The rows are grouped in 3 ways, from coarse to fine. Each group lies inside one group of the grouping before and may be the whole of it. The rows also spread widely along 11 directions, which tell nothing about the answers.
Known rows, each followed by its group in each grouping:
[ -4 -11   1   6 -24  12  10  23  13  -1  44  -4  47  33  30   4 -19  19
   3  -7   4  11  -1  -9  -6 -11  -6   8  17  16  -5  -4]  Z_25 Z_132 Z_243
[ -3 -19   3   9   2  14  10  -6  12 -24  18  -2  17  22   3   7  -2   0
  21  -2  -5  -9   2 -15  14   5 -14  12   2  31  -6 -23]  Z_25 Z_793 Z_380
[-18  -5  24  22 -12  42   2   1  32 -17   1   6  -4  25   2 -16  12  -4
   2  29  -9   3  -8   0  13  -6   2  22  23   0  14 -12]  Z_797 Z_340 Z_651
[-24 -16   2   8  -3  -3  15  -4   5 -10   0  12   0   1  15  -9  -2 -14
  13   9 -13   9 -11  -9 -16   2 -11  -9   8   5  11  -1]  Z_25 Z_132 Z_846
[-32 -30 -31  13 -25  -7  48 -14   2 -32  17  40  -9  25  19   9 -53   2
   4 -39   8   7   3 -31 -29  10 -13   6  20  34  19  -7]  Z_25 Z_72 Z_820
[ -5   0  -3 -11  -5   2 -16   4  12  10  29   2  23   3  -2   2 -10 -26
 -32  34  14   0 -26  -4   3  -8  12  14 -22   9   7 -24]  Z_797 Z_542 Z_699
[ 14  -9  12  19  17  -9  20  -3   3  13  12   7   8  14   2  16  23   9
  -1  33 -20   0   2 -17  -7   0  -1   2   3  33 -15  -9]  Z_797 Z_340 Z_167
[ -4 -18   6  -1  -8  21  25  -3   4  -4   8  33  -2  10  22  14  -1  12
   6  -3 -11  -5  -9  13 -22   6   7 -16   5   5  -1 -16]  Z_797 Z_340 Z_617
[-10 -12  11   3  -1  22  -9  19 -10 -30  12  -9 -18  25  -4  -3  10   8
  18   2  -1  11  -3  19  21 -10 -25  -1  28  -6  10  24]  Z_25 Z_72 Z_314
[ -2  -6   4  12  12 -12  20 -22  11   2  -3  11 -21   9   5   1   0 -25
  -8  31 -26  -2 -15 -26 -12   8   9  -2  -2  29   7  -2]  Z_25 Z_793 Z_427
[ -4 -22  -3  -6   8 -34  10 -14   4  18   3  20 -33   8 -12  33   1 -42
 -36  64 -13   2 -11 -10 -16  25   3  18  -2  36   1   2]  Z_797 Z_340 Z_617
[  5  -4  21  17  -5  15  14  -1  30   2  -1   1   2  23  -3  -2  13 -10
  -5  36 -22 -12 -18  -4 -11   9   6  13   7  33 -14  -1]  Z_797 Z_340 Z_651
[-20 -27   4   9  38 -11  16 -34  -4 -39 -18   8 -38  -6 -30   6   7 -27
  27  20 -14 -13   7 -29  21  14 -32   7  -5  40   1 -18]  Z_25 Z_793 Z_380
[-42 -32 -12   4  -6 -29  33 -13 -49 -15  -1  35 -21 -24  25 -18 -28  22
  -2  -1   7  18 -10   5 -53 -18 -16 -26   1 -24  29  19]  Z_797 Z_340 Z_617
[-25 -25 -14 -12  10 -14 -10  -8 -12 -30  25   1  15 -10 -35   8 -32 -16
 -12  13  39 -12  -1 -13  21  -8 -37  26 -23  28   4 -25]  Z_797 Z_542 Z_699
[  2 -10   2  -3  -7  17  24 -33  35  -5  12  19   7  14   4  18 -28 -16
  -8  -1 -14 -29  -6 -24   1  17  17   7 -16  41   1 -40]  Z_25 Z_793 Z_427
[ -6 -17  15 -15  -3  24  -6   4  -6 -20  27  -5  -1  14 -17  25 -14  21
   4   4   5  -6  17  16  41 -15 -21   8  12 -11  18  -1]  Z_25 Z_132 Z_846
[  7   2  18  11  22  15 -19  15   3  23  27 -11  47  -5  14 -16  40  -1
   5  41   5  13 -23  -6   5 -20  18  -3 -12  -7 -10 -34]  Z_797 Z_340 Z_651
[ -3  14  13  18 -11  66   0  -4  28 -48   3   2  -1  30  -4 -37 -28  12
  14 -50   7  -8 -25 -11  13 -36   5  -9   6   4  20  -7]  Z_25 Z_72 Z_314
[-14  -3  -8   5  -9  16  18   2   0 -22   5  31  21  -4  26 -23 -17   3
  17 -32   3  -6 -35   1 -42 -12  -1 -32 -14   7  -2 -20]  Z_797 Z_542 Z_699
[-21 -24 -10  18 -15  -3   6  23 -17 -40  23   9   5  32  -2 -10 -28  21
   7  -4  25  22   0  -3  -8 -19 -42  23  29  20   7  23]  Z_797 Z_340 Z_617
[-30 -19  25  27  10   1  13  -8  12 -13  -4 -16  23   0  19 -28  26  -5
  22  34 -24  -1  -5 -19  -5   1 -14   8  10  16  -5 -16]  Z_25 Z_793 Z_427
[-18 -17 -18   8   7   1  12  -8   5 -18  11  29 -12  18  20  -3  -7 -23
  17   4   3  23  -6 -29  -3   5  -5   2  14  17  17 -25]  Z_25 Z_793 Z_427
[  5 -12   0  -4   4 -22  -4   8   4   8  35 -18  37  11  -7  15 -13 -12
 -13  22   5  -6  -9 -18   0  -1 -13  13 -15  43 -19  -3]  Z_25 Z_132 Z_243
[ 13   8   0  -1  -7   7  10   6  12   8  26  13  17  17   5  13 -13  -3
 -20  10   1  -3 -22  -6 -15 -11  14  -2 -11  20   0 -12]  Z_797 Z_542 Z_699
[ 20   8  21   4   5  34  22   2  15   0   8  28 -39  32  -1  33  23  11
   4  23 -28   4  10   8  21  -9  13  -1  28   0  17  -8]  Z_797 Z_542 Z_699
[ 20  16   8  14 -21  -8   8   8   8  32  18  -4  26  19  23 -19 -12   3
 -44  31 -13   5 -48  -4 -55 -19  31 -10 -14  19  -4  27]  Z_797 Z_340 Z_617

New rows. What belongs after each?
[ -2 -13  13   7   9   0  41 -19 -11   8  25  14  16  -3  18  23  -4  39
  15  -4 -19  -3  22 -19   5 -17   3 -16   6  -3  17 -22]  Z_25 Z_132 Z_846
[ -7 -10  17  -7  11  10 -21  -2   7  -6   6  -3 -24   7 -27   8  10 -26
 -24  56   3   1 -10   6  28  -2  -4  23  -2  10   8  -7]  Z_797 Z_340 Z_617
[ -6 -11  12   7  10  13   3   9  -4  11  35  -9  11  22  17  12  25  14
   4  22  -6  21  13 -11  25 -15   5  10  23 -12  17 -11]  Z_25 Z_72 Z_314
[ -1  -8 -15 -14   7  -3   7  -8 -18  13  14  26  -3  -7  36   1   0 -13
   1   2 -10  14 -29   3 -32   2  28 -41 -16 -17  19 -12]  Z_25 Z_793 Z_380
[-38 -33 -32 -12  -1 -27   7 -10  -5 -18  18  35 -25   0 -12  24 -32 -40
 -22  27  26  10   1 -20   2  11 -21  27  -1  23  23 -25]  Z_797 Z_542 Z_699
[  1  -5  -6  13  11 -10  23  -4   4   4  11  17 -24  23   3  17   7 -15
  -4  18 -15  17  -4 -26  -4   5   7   0  17  25   9   1]  Z_25 Z_72 Z_820
[-27  -6  16  22  19  13   7  -8   9   3  -4   1   8  -7  24 -30  40 -18
  16  26 -20  14 -21 -22  -6  -3  17 -11   6  -7   8 -27]  Z_25 Z_72 Z_820
[-56 -34  33  12   8  13  23 -30   7 -18 -30   4 -30 -21  22 -22  37 -15
  22  46 -47  -8  -1   2  -4  20  -7  -9  13 -23  24 -16]  Z_25 Z_793 Z_380
[ -9  -8  -6  10  28 -12   5 -15  -9 -13  15  -1   0  -3 -22  -5  -8 -17
  -1   6  10   2  -9 -34  13 -10  -9   6 -12  30   3 -17]  Z_25 Z_72 Z_820
[-11 -10  -4   5  14 -14  13  -2 -29  -4  12   7   6 -11  12  -9  -4   6
   6  -6  -2   9 -22  -6 -26  -9  -2 -27 -10   1   4   4]  Z_25 Z_72 Z_820
[-20 -20  19  22  -5 -16  29  -4 -15   7   9  -5  37 -15  23 -18   5  33
   0  22 -15 -10  -9  -3 -40  -9 -10  -7  -5   5  -8   3]  Z_797 Z_340 Z_651
[ -6 -14  -1  -5 -15  17  18   5  12  -5   6  28  -3  16  29  10   2  -6
  16  -7 -18   4 -15  11 -22  10   5 -24  15  -1   6  -3]  Z_25 Z_132 Z_846
[-26 -31 -23  -5  10   5  11 -12  -7 -12  20  46 -16   1   4  19 -12 -12
   8   6  24  20  10 -16  13  -1  -4  10   9  -6  31 -42]  Z_797 Z_340 Z_651
[-13 -12   0   9 -14   4  -2   7  -3 -13  26   0  26  13   4 -17 -25   7
 -17   8  20   5 -20  -6 -14 -22  -8  13  -6  12   4   0]  Z_797 Z_340 Z_617
[ -9 -18 -15  -4   0   0   6  -5  -4 -21  12  29   6   5  -1   4 -27  -9
  -2 -11  18  -3 -19  -6 -20  -1 -10  -5 -15  28  -3 -16]  Z_797 Z_340 Z_617
[-14 -30 -14 -17   8 -27   3  -4 -19  14  29   8   0  -6   8  28  -2 -16
 -11  23   3  12  -1  -4  -2  11  -3  -3  -2   4   9  -8]  Z_25 Z_72 Z_314
[ -8   3 -18   7  22 -24   7 -26   6   8   1  19 -24  -2  -7  -8  -8 -55
 -22  24   0  13 -34 -45 -16   3  22  -3 -16  30  15 -14]  Z_25 Z_72 Z_820
[-37 -24   2   3   3 -14   8  -8   3 -18  -8  11 -21  -5  -1  -8  -6 -31
   2  29 -10   5 -10  -9  -7   9 -22   3  10   5  17   6]  Z_25 Z_132 Z_846
[-31 -21  25   9  13   8  25 -26   1  14  -3  12  -9 -17  38  -9  33   0
  12  43 -38   8   4  -9  -4   3  20 -15   8 -30  27 -30]  Z_25 Z_793 Z_427
[-43 -31  11  -4 -16   9  -8  -8  17  -8   6 -11  15  -1  22 -12   8 -30
  -5  42 -11  -5 -14   1  -1  20  -1  15  -2  -2  12 -22]  Z_25 Z_793 Z_380
[  2   1   2  16  -5   4  26 -19  16 -11  -5  20  -4  14  -2 -10 -22   2
 -16  -2 -14 -18 -23 -16 -35  -6   4 -10 -12  36  -2   3]  Z_797 Z_340 Z_167
[-26 -23   3   8  34   5  13 -13   2 -13 -10  18 -14 -11  12  -2  39 -28
  38   9 -16   6  -5 -16   0  15  -8 -18   5  12   0 -35]  Z_25 Z_72 Z_314
[ 18  -7  10   4  20  -9  38 -21  -7  25  15  16 -34  20  11  43  20  11
  -7  39 -41  11  21 -20  11   1  25  -7  17   5  25  -4]  Z_25 Z_793 Z_380
[  2  -3 -16   0  11 -27  29 -23 -27   7   0  29 -40  -5  18   2 -19  -4
 -13   6 -18  14 -19 -14 -36  -9  19 -37 -10  -6  32  16]  Z_25 Z_793 Z_380
[ -4 -11  11   4  42 -15  27 -28 -10  -1  -1  23 -51  -3 -19  33  13  -8
   6  32 -25   8  25 -31  31  -4  -5  -2  12  12  24 -10]  Z_25 Z_132 Z_243
[  5   0   9   6 -11  41   5   7  18   1  14  18  39   8  34 -20   6  13
  10 -17  -6  -7 -34  10 -31 -12  25 -30 -11  -4 -10 -27]  Z_797 Z_340 Z_167
[  5   7  19  18  -2  20   3 -16  24 -23  15 -15 -29  45 -30   1 -21   1
 -24  35  -7   3  10 -30  50 -25  -2  43  22  22  34  10]  Z_25 Z_793 Z_427
[ -2   0  -4 -11  12  53 -13 -15  11 -24   5  27 -16   8   7  -6   2 -22
  19 -20   5   6 -21  -5  23  -9  26 -23 -11 -15  29 -44]  Z_25 Z_793 Z_380
[ 18   4  16  34  14  17  14  21  14  27  27   5  26  36  31   5  55  13
  17  38 -19  31  -3 -19  -1 -15  20   8  32   8  -7 -19]  Z_797 Z_340 Z_651
[ -7  -4 -19   7  17   1  -5  -4  -4  -6  16  34 -33  20  -9   3  -3 -26
 -13  25  21  39  -8 -32  16 -19   9  16  13   4  32 -18]  Z_797 Z_340 Z_617
[ -6  -6   4 -11 -24  22   1  10  17 -16   9  18 -14  21  -2  12 -15  -8
 -18  15  -3 -10 -19  23  -7   3  -3   6   2   6   9   3]  Z_797 Z_542 Z_699
[ 14   3  18  11  14  19  -9   8  24  -9 -12   4 -28  29 -18   1  29 -33
  -2  43 -17   2 -27   2   5   9   0   9  11  35 -16   6]  Z_797 Z_340 Z_617
[ 19   8  14   2   9  23  -4  -3   3  -8   9  -5 -21  25  -6   3   5  -3
  -3  15 -15   4 -14  -2  19 -15  12  -5   2   2  18   7]  Z_25 Z_793 Z_380
[-33 -16  -3  27  -9   0  17  -1  15   1  10  24   9  13  33 -25   8 -19
  -3  30  -1  30 -16 -28 -27  -6  10  14  19   5  16 -21]  Z_797 Z_340 Z_617
[-40 -37  11  11   9   2  37  -4   8  -2  -4  33  -5 -10  35  16  48 -12
  34  36 -30   3  15  -1 -12  28 -11  -3  24   2   0 -45]  Z_797 Z_542 Z_699
[ 20   0   3  12  36  -1  -4  23 -17 -15   6  -2 -22  25 -16  10  32  -9
  30  10 -11  15 -12  -4  11   0 -19 -15  16  30 -20  21]  Z_25 Z_72 Z_820
[-38 -15  27  -5   8   4 -22  17 -36 -29  -2 -12 -27 -18 -15 -25  17   8
   0  48   3  13 -10  40  16 -26 -35  -1  10 -48  27  30]  Z_797 Z_542 Z_699
[ 11  -7  17   9 -10  -3  22  -2  -4   7  21  -6   4  19 -11  14 -11  29
 -26  34 -10  -9   1   4  -5 -14  -3  15   7  16   4  20]  Z_797 Z_340 Z_651
[ -4  -5   3   0 -21  29   9 -11  29  -5  29   0  31  24  11   3 -27  -2
 -13 -18   2 -14 -14 -14  -1  -5  19   6  -8  23   5 -26]  Z_25 Z_72 Z_314
[-17  10  20  -2  -3  24  -2   1   9  14 -10  25 -47  -3  21 -18  30 -25
 -22  56 -27  23 -31  19  -9 -10  34 -15  12 -50  44   3]  Z_797 Z_542 Z_699
[ -4  -9  -4 -16  -2   0  -5   9 -24  19  20  19   7 -10  24  -2  -2   6
 -18  17   4  12 -25  24 -30 -11  18 -30 -15 -29  14   1]  Z_797 Z_340 Z_167
[ 19  -1   2  13  19   4  24   1  -8   1   3  29 -17  15  10   9  13   7
  12   5 -15  10 -14  -4 -24 -10   8 -23   5  19  -5   1]  Z_797 Z_340 Z_617
[ -6 -15   0  19 -17  12  19  10  -9 -18  34   9  21  30   9  -1 -23  41
  -1  -8  15  14   8  -7  -3 -29 -16  15  21   8  10   3]  Z_797 Z_340 Z_617
[-32 -29  20  22  -2   8  54 -38  15  -2   1  26  -9   1  13  11   4  22
  -5  29 -30 -11  29 -23   2   0   4  14  18   4  27 -33]  Z_797 Z_340 Z_167
[-59 -65 -16   4   6 -44  23   2 -31 -12  29   0  51 -21  27   9  -1   2
  26   5  11   3  13 -14 -23  28 -47   6   0  25 -19 -28]  Z_25 Z_72 Z_820
[ 31  25 -17  22  22  22   8  17  22  -6   4  34  17  25  21 -13  19 -28
  32 -24  -1  14 -48 -29 -35 -10  19 -33 -11  44 -26 -35]  Z_797 Z_542 Z_699
[-34 -18  19  20 -14   9  44 -37   3 -32 -13  20 -27  -4  -7 -16 -35  29
 -17   2 -18 -25   5  -9 -14 -14 -14   4   3   5  30   6]  Z_797 Z_340 Z_167
[-15  -6   9  27 -18 -19  12  20 -14   5  34 -27  31  25  20 -21  -8  22
 -19  27  -1  24  -8 -16 -19 -22  -8  16  23   6   9  33]  Z_25 Z_72 Z_820
[ 18  -1  -3   8  33  -9  10   7 -10  11  21  12   8  11   6  19  24   0
  24   9 -11  21  -2 -22   6 -10   1 -18   6  14  -3 -11]  Z_25 Z_132 Z_846
[  1 -23 -17 -12  16 -39  15  -8   0   7 -15  29 -32  -3   1  30   9 -57
   7  28 -26  -3 -24   0 -38  44 -12 -27  -8  45 -22  10]  Z_25 Z_132 Z_846
[ -8 -11   1  -7  20  21 -11   3 -10 -10   1  29 -26   0   1  -4  17 -17
  10  16   7  18 -19  11   5  -7   6 -17   1 -17  13 -17]  Z_797 Z_340 Z_617
[-23 -10  21   5  -7  45  -3 -12  30   7  21   4  45  -7  21 -17  14   2
  -4  23   2  -7 -15  -6   8 -15  28   9 -12 -18  12 -61]  Z_797 Z_340 Z_651
[-32 -21  -5  11  -8 -14  15 -10   1  10  14  17  32 -10  32 -21  -6  -9
 -16  25   5   9 -23 -20 -43  -2  12   1 -12   8   7 -28]  Z_797 Z_340 Z_617
[ 27 -15 -38 -26  53 -20   6 -22 -24  12  15  41   0 -19   8  42  10 -37
  30 -16   4  -1 -19 -23 -15  21  17 -52 -45  34 -19 -55]  Z_25 Z_793 Z_380
[ 28  32  27  16 -11  18  14  18  12  39  21  -3  19  21  33  -9  24  22
 -28  33 -33  11 -31   1 -28 -32  46 -17   2 -14  10   9]  Z_797 Z_542 Z_699
[-14  -4  19  26  19  15  20 -23  15  -4  -7  13 -11  -2   1 -19  20  -5
   4  33 -15   2  -7 -26   3 -14  11   6   5   3  17 -26]  Z_797 Z_340 Z_651
[ -6 -16  -3 -12   6 -35  37 -30  -5  32  -8  26 -57  -5  10  36   5 -31
 -32  46 -40  -1  -9  -5 -34  27  23 -17   2  10  21  18]  Z_25 Z_72 Z_314
[ 10   1  14   5  18  -3  11 -13   1  15 -15   3 -15  -2  19  -9  30 -21
   3  33 -43   1 -32  -4 -28   6  24 -31 -11   4   2   6]  Z_25 Z_793 Z_380
[  1   4  27  -8   2  12  -3  -6   1   6 -11  -1 -41   4   7  -8  15 -15
 -13  46 -37   0 -27  20  -7  -2  16 -20   3 -19  20  27]  Z_25 Z_793 Z_427
[-42 -29   4  11  -9  24  14 -18  36  -1  12  12  32   4  47 -11  22 -30
  17  24 -16   5  -4 -27  -4  21  20  13   7   1  15 -67]  Z_25 Z_793 Z_380
[  4 -16  16 -11   2  14  24 -13   8  19  14  18 -39  22  -2  55  18  -5
 -14  36 -33  -2  17   6  24  21  20   4  23   3  15  -9]  Z_25 Z_72 Z_820
[-25 -22 -11  16  28 -21  17 -14 -11 -26  -4  11 -13  -2 -13  -6  -2 -23
  19   5   1   4  -8 -34  -5   8 -27   2  -3  40  -5  -9]  Z_25 Z_72 Z_820
[ 30  -1   2   4   9   0  24   1  10  15  23  15   6  28   5  40   6   3
   8   4 -21   1   3 -17   1   2   8  -9   9  34 -11  -5]  Z_25 Z_132 Z_846
[ 10   2  -5   6  -6   7  12  -8   8  13  23   7  19  17  30  -1  -5  -5
  -8   4 -12   7 -23 -23 -20 -10  31 -13 -10  10  11 -15]  Z_25 Z_793 Z_380
[-19 -13   0  18  42  -7  18 -42  13 -22 -21  17  -4 -23  -1 -21  10 -38
  28   5 -14 -12 -21 -47  -8   8  -2 -16 -28  41  -6 -50]  Z_25 Z_793 Z_427
[ -1  13  12  12  -5 -15   8  -8   9  35   2 -21  34 -12  31 -37   7 -18
 -32  26 -29  -5 -58 -12 -64  -7  36 -29 -31  13  -6  15]  Z_25 Z_72 Z_314
[-20 -14 -23   2  10  -6  -1 -13  10  -4  21  15   2   8   6   0 -10 -38
  -6   4  16  18 -15 -36   4   1   6   9  -5  18  18 -34]  Z_25 Z_72 Z_314
[  8  -6   1   5  23   7  24 -15  -6  -4   1  39 -42   7  -7  21   7   5
   7  12  -9  10   2 -12   6 -10   8 -12  10   3  20 -12]  Z_797 Z_340 Z_651
[ -4   0 -10  -8   5  -6 -26  20   0  28  45   2  28   8  11   5  14 -27
 -28  51  21  32 -18 -11  12 -16  19  18  -5  -7  13 -31]  Z_797 Z_542 Z_699
[ 13   8   9   5  19  -7  -6   3   8  33 -14  12  -7  -8  19 -17  39 -46
 -14  50 -27   8 -62   5 -53   8  34 -35 -22  15 -17   4]  Z_797 Z_340 Z_617
[-12  -7 -25  -6   4  27   5   1  15 -20  11  54 -18  13  15   6  -4 -32
  13 -13  18  21 -17 -12  -1  -3   9  -8   5   0  22 -47]  Z_797 Z_542 Z_699
[-23 -12  11  14  11   5   1  -1 -10 -21  -1   0 -13   5   9 -24  10   1
  19  20 -10  18  -9  -5   5 -13 -16  -4  17 -10  18   6]  Z_25 Z_793 Z_427
[-30 -17  38  16 -25  25  40 -13  11  -5  27 -14  56   0  32 -12 -16  60
   3  -8 -23 -21  19  -7  -3 -24  -2   2   6 -13  11 -20]  Z_25 Z_132 Z_243
[  5  -5  19   2   5  15  31 -13   5  17 -10  33 -33  -3  19  12  24   7
  -2  29 -36  -3 -13  17 -26   6  25 -30   5 -14  11  -3]  Z_797 Z_340 Z_651
[-47 -27  -2  10  28  16  24 -38  14 -28 -17  33 -14 -23   7 -14  14 -35
  34  -5 -10  -9  -6 -36   2  18   1 -12  -7  14   9 -63]  Z_25 Z_72 Z_820
[-17  -3  18  10   4  37  -5   1   7   1  28 -13  45  -3  27 -27  20  14
  15  -6   2   7 -13  -8  11 -24  19 -11  -3 -23  10 -39]  Z_25 Z_72 Z_314
[-10   1 -17  -1  11  -4  17 -21   4   5   9  40  -3 -13  12   0 -12 -25
 -11   4   5   1 -26 -24 -24  -7  24 -18 -26  10  16 -42]  Z_797 Z_542 Z_699
[ -5 -14   6  -7  12 -14  10 -17 -16  -3   0   4 -37   0  -7  15   1 -13
  -7  35 -20   0  -5  -4   5   3  -2  -6  -1   4  21  11]  Z_25 Z_793 Z_380
[-26 -33 -27  -4  16  -5   2 -21   0 -28  22  17  14   1  -1  10 -17 -31
  18  -5  21   1   2 -36  14  13 -15  13 -15  34   6 -55]  Z_25 Z_793 Z_380
[-27 -27  32   7  28  27   6 -22   0 -33  -6   5 -28  -9 -36   8  20  11
  18  33  -2 -12  25  -1  54 -10 -26  22  13  -5  18 -30]  Z_797 Z_340 Z_651
[ 14 -13   3 -13  25 -10   2 -11  -9   4  21  -4  20  -2  -5  22   0  -3
   7  13  -5 -15  -6  -7   5   4  -3 -11 -26  30 -19 -20]  Z_25 Z_793 Z_427
[-17  -2  33  21  -6  30  39 -24  15  11 -11  27 -35   2  25  -9  20  21
 -11  38 -40   4   0   1 -10 -14  32  -9  24 -36  43  -4]  Z_797 Z_340 Z_651
[  3 -10  -9   1  12 -13  31 -22 -25   3  13  24 -17  -1  20  13 -12  11
   2  -5 -13   9  -3 -18 -19 -10  12 -28  -6   0  25  -5]  Z_25 Z_793 Z_380
[  1 -11  -5   4  16  10  30 -28  -9 -26   8  21  -8   4   0   7 -21  16
  21 -29  -7 -11   1 -21   2 -11  -3 -20 -13  18  14 -22]  Z_25 Z_793 Z_380
[-13  -7  10  31  10   0  64 -35  12  20  -9  39 -39  14  52   9  36  -2
  16  31 -60  24  12 -40 -24   7  37 -17  35  -8  39 -19]  Z_25 Z_793 Z_380
[-15 -12  -1  -5  22 -11 -18  -1 -11   5  12 -16  49 -31  15 -30  12 -23
   7   3   7  -8 -48  -1 -30  -3   3 -33 -44  10 -22 -19]  Z_25 Z_72 Z_314
[ 14 -23 -32 -20  10 -31  14 -10   6 -19  -5  34 -34  15 -28  50 -33 -53
   6  -7  -4 -19 -19  -5 -24  44 -31 -12 -14  79 -28  12]  Z_25 Z_132 Z_846
[  0  -4  -6   4  18  -5   7 -18 -13 -15   4   3   7  -7   2 -17 -17  -3
   7 -11  -2  -5 -27 -19 -19 -12   0 -23 -28  20   4  -5]  Z_25 Z_793 Z_380
[-23 -15  18  29  -5  -8  56 -29 -21 -10  -3  14  20 -23  22 -29 -21  57
   1 -13 -23 -19  -6 -10 -52 -27  -7 -29 -14   1   8   6]  Z_797 Z_340 Z_167
